The rows of a group lie close to one hidden flat surface of 10 dimensions, which passes through zero. Surfaces can cross.
(in the rows, 128 means zero)
Some rows, each with its group after it:
[ 83 160 110 113 101 114 156 109 146 129 130 134  93  98 166 134 121 176
 136 182 155]
vunu
[154 117 134 199  86 135 137  82 111 103 121 130 152 130 148 101 116  89
  90  95 101]
vunu
[164 133  44  88 124 118 103 108 135 128 124 110 147 183 130 158  94 137
 136 104  92]
Pimi
[128 190 140 118  97 114 121 123 147 124 126 115 120 166 117 174 187 142
 155 130 138]
Pimi
[ 95 194 123 163  94 128 100 109 148 160 158  98 131  98 105 124 199 118
 130 165 124]
Vokug
[163  87 140 122 160 138  87 132 101 116 151 122 127  91 103 106 168 107
 141 139 125]
Pimi
[173  97 144 120 123 136 160 143 112 145  85 116 120 147 162  98  85  93
 136 125 135]
vunu
[114 189  73  91 185 120  67 145 140 148 172 151 148  55 106 149 180 145
 139 159 116]
Pimi
[148 161 108 108  76 118 133 126 146 143  93 102 134 166 144 133 131 114
 130 134 136]
Pimi
[134 198 113 156 150 129 100 121 133 139 153 135 135 110 121 144 156 128
 145 119 113]
Vokug
[123 212 157 170 118 126 118 163 156  86  95 178 115 101 144 128 132 155
 141 101 189]
Vokug
[169 113 132 153 123 158 116  90 112 152 127 117  92 132  94 158  72 155
 156 204  82]
vunu
[110  95  88  95 144 122 136 114 123 114 139 153 125  88 153 116  99 156
 108 144 136]
vunu
[198  60 155 131 141 181 113 109 103 152 108 142  99 119  92  80  79 114
 125 145 159]
ruk
[123 133  68 108 108 163 119 116 131 180 130 111  88  67 177 127 136 154
 137 197 164]
ruk
[111 101 210 100 146 176 129 144 108 157 149 141  82 108 128 194 177 118
  70 148 136]
tano
[154 132 124 134 154 143 114 124 118 142 129 151 140 100 122 109 117 108
 121 129 124]
vunu
[ 93 139  93  77 146 123 165 144 130 135 114 179 137  98 189 158  97 155
  95 141 139]
ruk
[112  84 126  43 103 107 163 136 127  80  90 162 149 161 157 149 125 139
  83 111 157]
Pimi
[132 119  91 156  82 107 110 117 138 115 128  56 134 144 144  98 155 109
 154 128 114]
tano
[126 126  78 168 153 110  86  81 128  69 182 126 154 154  82 156 132 176
 153  76  74]
tano
[162 103 118 133 166 136  84 116 120 126 161 106 107 123  79 108 143 145
 181 124 131]
tano
[ 66 163 166 108  82 127 160 172 145 158  80 164 153  91 133 154 122 117
  67 220 126]
vunu
[153 136 151 156 111 165 101  98 135 150 126 152 127 137  64 116 110 131
 112 138 139]
vunu
[ 83 177  58  75 108 114 131 129 172 152 132 118 131 146 155 174 116 168
 104 129 127]
tano
[ 90 161 157 127 149 123 136 152 123 134 143 137 112 104 133 197 163 153
 146 177 104]
ruk
[ 43 149 158 192 104 132 173  97 174 122 159 116  83 175 111 151  84 217
 144  99 148]
Pimi
[ 75 122 131 147 114 138 111  98 128  93 168 163 153  94 128 152 176 136
  42 102 120]
tano
[116 107 145 136 126 150 119 104 125 117 146 154 112  85 125  88 152 138
 108 127 188]
ruk
[107 152  83 126 169 122 110  99 131  97 163 197 173 121 105 159 108 163
  82  78 102]
ruk
[146 151 135 151 105 149  97 116 142 165 114 128 122 121  66 109 109 138
 147 189 132]
tano
[135 175 146 112 148 152 110 151 134 188 123 161 116  80  92 123 122 133
 137 198 151]
Vokug
[119 208 159 164 100  84 171 156 136 123  97 113 162 154 183 125 151  64
 127  91 107]
ruk
[135 155  92  90 155 128 105 152 138 171 126 128 124  95 121 119 112 135
 146 169 138]
tano
[138 155 142  74 162 137 173 167 123 169 110 155 111 125 199 157 118 100
 103  97 150]
tano
[155 125 109 164 134 137 110  93 120 107 145 137 146 138 122 116 126 118
 114  76 106]
vunu
[100  95 105  98 121 121 112 139 135 129 146  90 103  95 133 118 169 151
 149 166 157]
ruk
[136 146 154 109 156 118 143 165 106 130 113 147 140 118 141 166 141 106
 133 152  97]
Pimi
[126 167  51 164 119 115  99  91 157 130 169  74 122 159 132 130 124 155
 166  75 104]
Pimi
[117  82 130 140 112 138 138  97 142 109 137 133 112 145 114  83 104 157
 114  86 178]
Pimi
[ 92 168 208 170  84 140 145 142 130 122  92 180 133 101 110 151 137 126
  83 179 133]
Vokug
[135 130 165 155 127 116 145 141 120 118 111 115 123 151 114 137 122 129
 175 152 105]
tano
[148 160 145 178  99 129 173 127 111 129  91 138 153 129 198 123 117  68
  99  99 109]
ruk
[135 129 114 147 151 136 106 115 117 122 164 123 117  76 151 104 181 124
 143 110 155]
ruk
[102 146 176 154  79 110 150 125 145 104 113 131 144 162 112 122 143 115
 108 110 129]
ruk
[ 98  84  79  84 129 113 119 116 140 105 151 113 126 132 140 124 135 158
 113  98 146]
tano
[223  76 112 160 140 141  84 152 104 104  98  81 105 139 136  90  91  96
 188 106 109]
Vokug
[109 106 132  77 128  93 146 188 130 134 104  90 125 110 156 104 144  99
 145 161 140]
ruk
[197 108 107 141 142 151 100 130 102 159 121  89 124 138 134 136 109  77
 133 133  67]
tano
[122 163  90 138 150 114 119 145 131  84 125 171 156 101 166 137 113 137
 115  79 121]
Vokug
[122 104  91 119 135 105 106 141 136  69 129 103 116 169 134 174 113 179
 170  93 107]
Vokug
[ 89 102  81 112 160 120 106 103 141  93 178 127 126 156  92 179 115 207
 134 100  99]
Pimi
[159 140 149 145 148 126 149 140 124  99 112 145 115 166 151 141 106 136
 158  70 137]
Vokug
[ 82 101  84  65  86 111 152 114 165 115 113 127 116 179 135 140  85 191
 109 122 166]
Pimi
[102  99 121  82 149 114 120 142 147 102 151 128  94  96 139  80 167 161
 155 101 225]
Vokug
[108 131 155  93 127 115 201 169 119 137  68 178 151 130 185 153  66 110
  79 156 109]
vunu
[ 96 131 109 103  77 123 101 139 165 152 121  79 116 154  85 150 140 158
 141 179 131]
vunu
[138 181 139 141 184 129  97 131 139 121 172 137 127 146  97 129 193 135
 168  38 163]
vunu
[116  91 169 187  84 129 119 129 104 109 124 102 145  67 142  75 193  57
  88 155 122]
Vokug
[125 105 129 102 147 131 102 157 135 103 120 149 107  94 115 105 122 158
 144 137 180]
Vokug

New rows, each followed by its group:
[102 139 101 132 135 145 106 106 129 131 166 119 101 101 129 186 162 185
 148 162 117]
ruk
[126  91 120 100 158 130 134 138 117  97 120 182 146 129 122 146  75 155
  97 117 117]
Vokug
[145 124  60 160  88 157 115  69 129 141 130 119 128 131 143 143  99 148
 104 136 104]
ruk
[127 155 141 149 143 105 139 145 126 112 122 135 138 127 114 125 124 139
 178 142 114]
tano
[ 95 124 161 140  97 103 144 178 110 134  90 106 156 101 132 164 133  97
 116 240  43]
tano
[148  83 164 130 138 172  89 126 105 146 155  97  96 102 105 143 175 105
 110 149 123]
tano
[150 101 105 129 127 138 165 130  96 131 103 119 126 128 209 153  97 108
 123 130  94]
ruk
[141 121 178 186 129 123 123 130 105 105 133 108 130 134  99 137 155 114
 171 146  84]
tano
[109 165  82 128 140  94 133 111 152  96 152 131 140 151 143 117 135 166
 166  68 150]
tano
[152 111 189 199 123 163 123  60 112  93 150 165 110 144  75 133 122 152
 116 106 130]
vunu
[137  80 131 116 104 122 174 100 133  96 118 113  89 173 170  91 103 151
 151  75 191]
vunu
[ 95 113 125 113  95 118 137 139 142 123 108 129 132  98 131  88 133 129
 109 159 164]
tano
[152 136 111 133 169 114 134 142 110 120 116 155 158 131 122 140  80 127
 150 137  79]
tano
[123 145 140 191  99 149 133  94 117 117 131 144 142 119 138 157 139 123
  91 133  91]
ruk
[ 99 142 146 121 144  98 144 146 136 104 133 130 114 108 127  92 160 157
 185 132 186]
tano
[ 95 134 131 138  94 104 167 138 130 114 108 112 137 127 181 138 139 115
 113 134 115]
vunu
[155  94  79  59 163 124 101 149 135 149 128 130 130 129  97  96  80 138
 138 136 134]
ruk
[108 139 185 106 143  83 135 180 135 109 112 124 154 177  76 147 127 112
 142 129  93]
ruk
[129 100  78 129 109 146  81  74 145 114 159 111 123 161  70 146 113 176
 114 109 115]
tano
[121 179  68  87 123 132 125 131 155 171 137 105 119 140 180 153 137 124
 108  93 145]
tano
[ 57 144 118 114 132  90 164 143 126  86 140 144 149 108 179 186 151 152
 105 135  93]
vunu
[170 163 126 114 109 160 120 123 151 197  84 147 104 156  68 108  46 153
 157 185 157]
tano
[130 134 154 103 133 124 159 153 135 140  99 147 117 125 130 104 102 135
 154 149 169]
tano
[130 180 118 144 144 140 125 109 134 142 152 118  94 137 147 174 158 165
 179 121 134]
ruk
[143 123 108 139 138 142 105 108 110 151 138 143 158  96 106 118 115 101
  88 149  88]
Vokug
[124 155 106 142 113 111 108 137 128 147 141  61 116 109 145 138 169 118
 169 174  96]
vunu
[156  51 141  59 116 140 131 130 117 112  91 151 124 155 100 127 101 131
 106 142 155]
Pimi
[110  17 120  77  80 145 161  90 123 152 107 117 138 176  96 131  63 138
  57 184 101]
Vokug
[148 174 157 161  90 131 168  98 138 145 119  75  52 181 146 153 121 169
 213 160 145]
vunu
[129 129 145 127 129 100 130 146 141 104 128 110 138 157 113  95 143 103
 141  80 143]
ruk
[112 126 126 135 112 130 165 111 143 113 121 141 126 168 145 127  89 149
 113  84 149]
Pimi
[ 84 150 169 123 129 122 139 152 149  85 127 153  94 164 107 198 130 203
 160 124 146]
Vokug
[137 110 120 113 122 129 141 115 127 122 128 107 113 191 123 182  99 152
 141 110  94]
tano
[127 148 142 169  77 126 124  81 149  95 146 101 110 159 128  89 188 128
 144  59 196]
Pimi
[101 141  46 103 163  96 101 125 143 104 168 118 141 114 139 127 149 164
 153  93 128]
tano
[116 119 116  97 107 102 126 148 148 127 116  85 128 166 115 131 126 137
 149 137 120]
ruk
[ 63 104 184  77 131 125 177 125 132 139 153 149 107 123 112 142 166 157
 109 158 170]
Vokug
[112 145  71  64 121 117 116 156 157 172 104 142 146 108 115 112  78 136
 103 182 128]
ruk
[ 63 124 154 185  39 127 168 108 124 105 129  75  98 105 211 163 217 136
 122 163 139]
ruk
[147 146  88 152 120 110 111  92 151 107 136 110 129 160 104  81 109 163
 185  89 160]
tano
[137 113 155 147 125 158  95 106 125 137 156 115 101 133  90 153 164 132
 120 126 128]
tano
[142 103 153 135 115 165 121 115 113 143 135 107 110 150 134 180 142 104
  80 120  98]
tano
[135  93  83  61 133 149 123 130 140 164 125 136 113 105 153  87 108 124
  83 115 193]
tano
[ 82 107 100 125 122 131  97  97 144 103 149 184 163  92  74 121 116 172
  74 151 129]
tano
[109 172  94 142  94 116 159 126 129 138 101 154 164  84 191 116 104  94
  76 156 106]
vunu
[ 83 167 131  97 150 107 116 163 144 143 147 125 110  95 110 160 165 168
 171 191 134]
tano
[173  92 107  89 180 164  90 115 117 152 186  88  76 105 172 109 195  94
 115  33 185]
tano
[112 135 139 138 190 131  84 120 109 119 191 137 130  79  87 152 194 141
 139 139 103]
Vokug
[192 147  94 136 196 145  84 109 111 140 180 103 112 130 136 124 157 112
 169  49 126]
tano
[ 89 133  92  62 141  96 101 144 169 131 153 121 121 115 100  78 155 158
 143 116 194]
ruk
[106 121 140 140 133 123 127 110 129  91 151 151 133 123 115 127 148 148
 116 100 141]
tano
[138 140  64  89 133 103 132 154 139 149 114  88 131 150 162 137  99 133
 168 141 103]
tano
[148 135 106 123 111 135 128 100 132 175 140  89 123 161 115 123 129 117
 139 138 111]
Vokug
[ 96 117 126 145 125 128 122 134 148 148 157  80  85 118 113 110 132 166
 170 150 150]
Pimi
[123 135  91 163  97 136  94  78 145 113 153 113 139 138 106 117 143 140
 107  96 124]
tano
[117  76 103  67 143 113 136 154 131 124 109 132 121 126 116 108  86 162
 146 165 148]
tano
[143  99 146 152 195 133  94 144  82  92 150 166 152 109  91 193 114 136
 120 138  34]
Vokug
[115 165  67 176 133 117  86 108 141 130 172  83 136  98 139 105 156 125
 144 108 101]
Pimi
[ 82 188  92 111 133  89 144 153 140 124 137 130 155  80 211 111 180 104
 110 100 154]
tano
[112  86 184 107 139 128 171 165 102 119 103 153 127 102 167 122 133  99
  96 143 142]
tano
[109  57  86 133 136 129 112 135 133 151 146  68 103  94 121  76  87 140
 145 161 119]
Pimi
[185 145 169 154 162 164 116 129  98 157 138 112 108 150 133 182 141  89
 133 106  78]
tano
[171 169 151 163 184 138  93 157  93 157 144 129 137  75 112 117 160  74
 154 151  87]
ruk
[100 155 144  88 142 114 163 156 142 133 118 139 108 144 139 153 119 166
 162 140 156]
tano
[121 101 104 146 148 105 114 113 115  80 145 140 152 105 111  91 133 137
 143 107 122]
tano
[136  89 160 113 160 129 133 153  91 150 129 114 131 110 123 145 139  94
 130 181  77]
Vokug
[143  92 178 128 141 170 154 114 107 134 128 140  68 141 133 168 122 172
 162 147 156]
ruk
[152  76 113  93 154 148 129 125 106 131 132 141 126 126 154 125 102 110
  90  92 131]
tano
[ 61 151 149 143 133 104 145 116 134  74 155 171 152 125 120 172 158 170
 104 105 118]
tano
[126  82 169  94 113 130 124 131 118 102 118 137 120 137 101 139 160 136
 120 150 148]
Pimi
[ 92 185 179 121 175 127  99 138 145 124 170 180 123 108  48 159 166 171
 142 140 152]
ruk
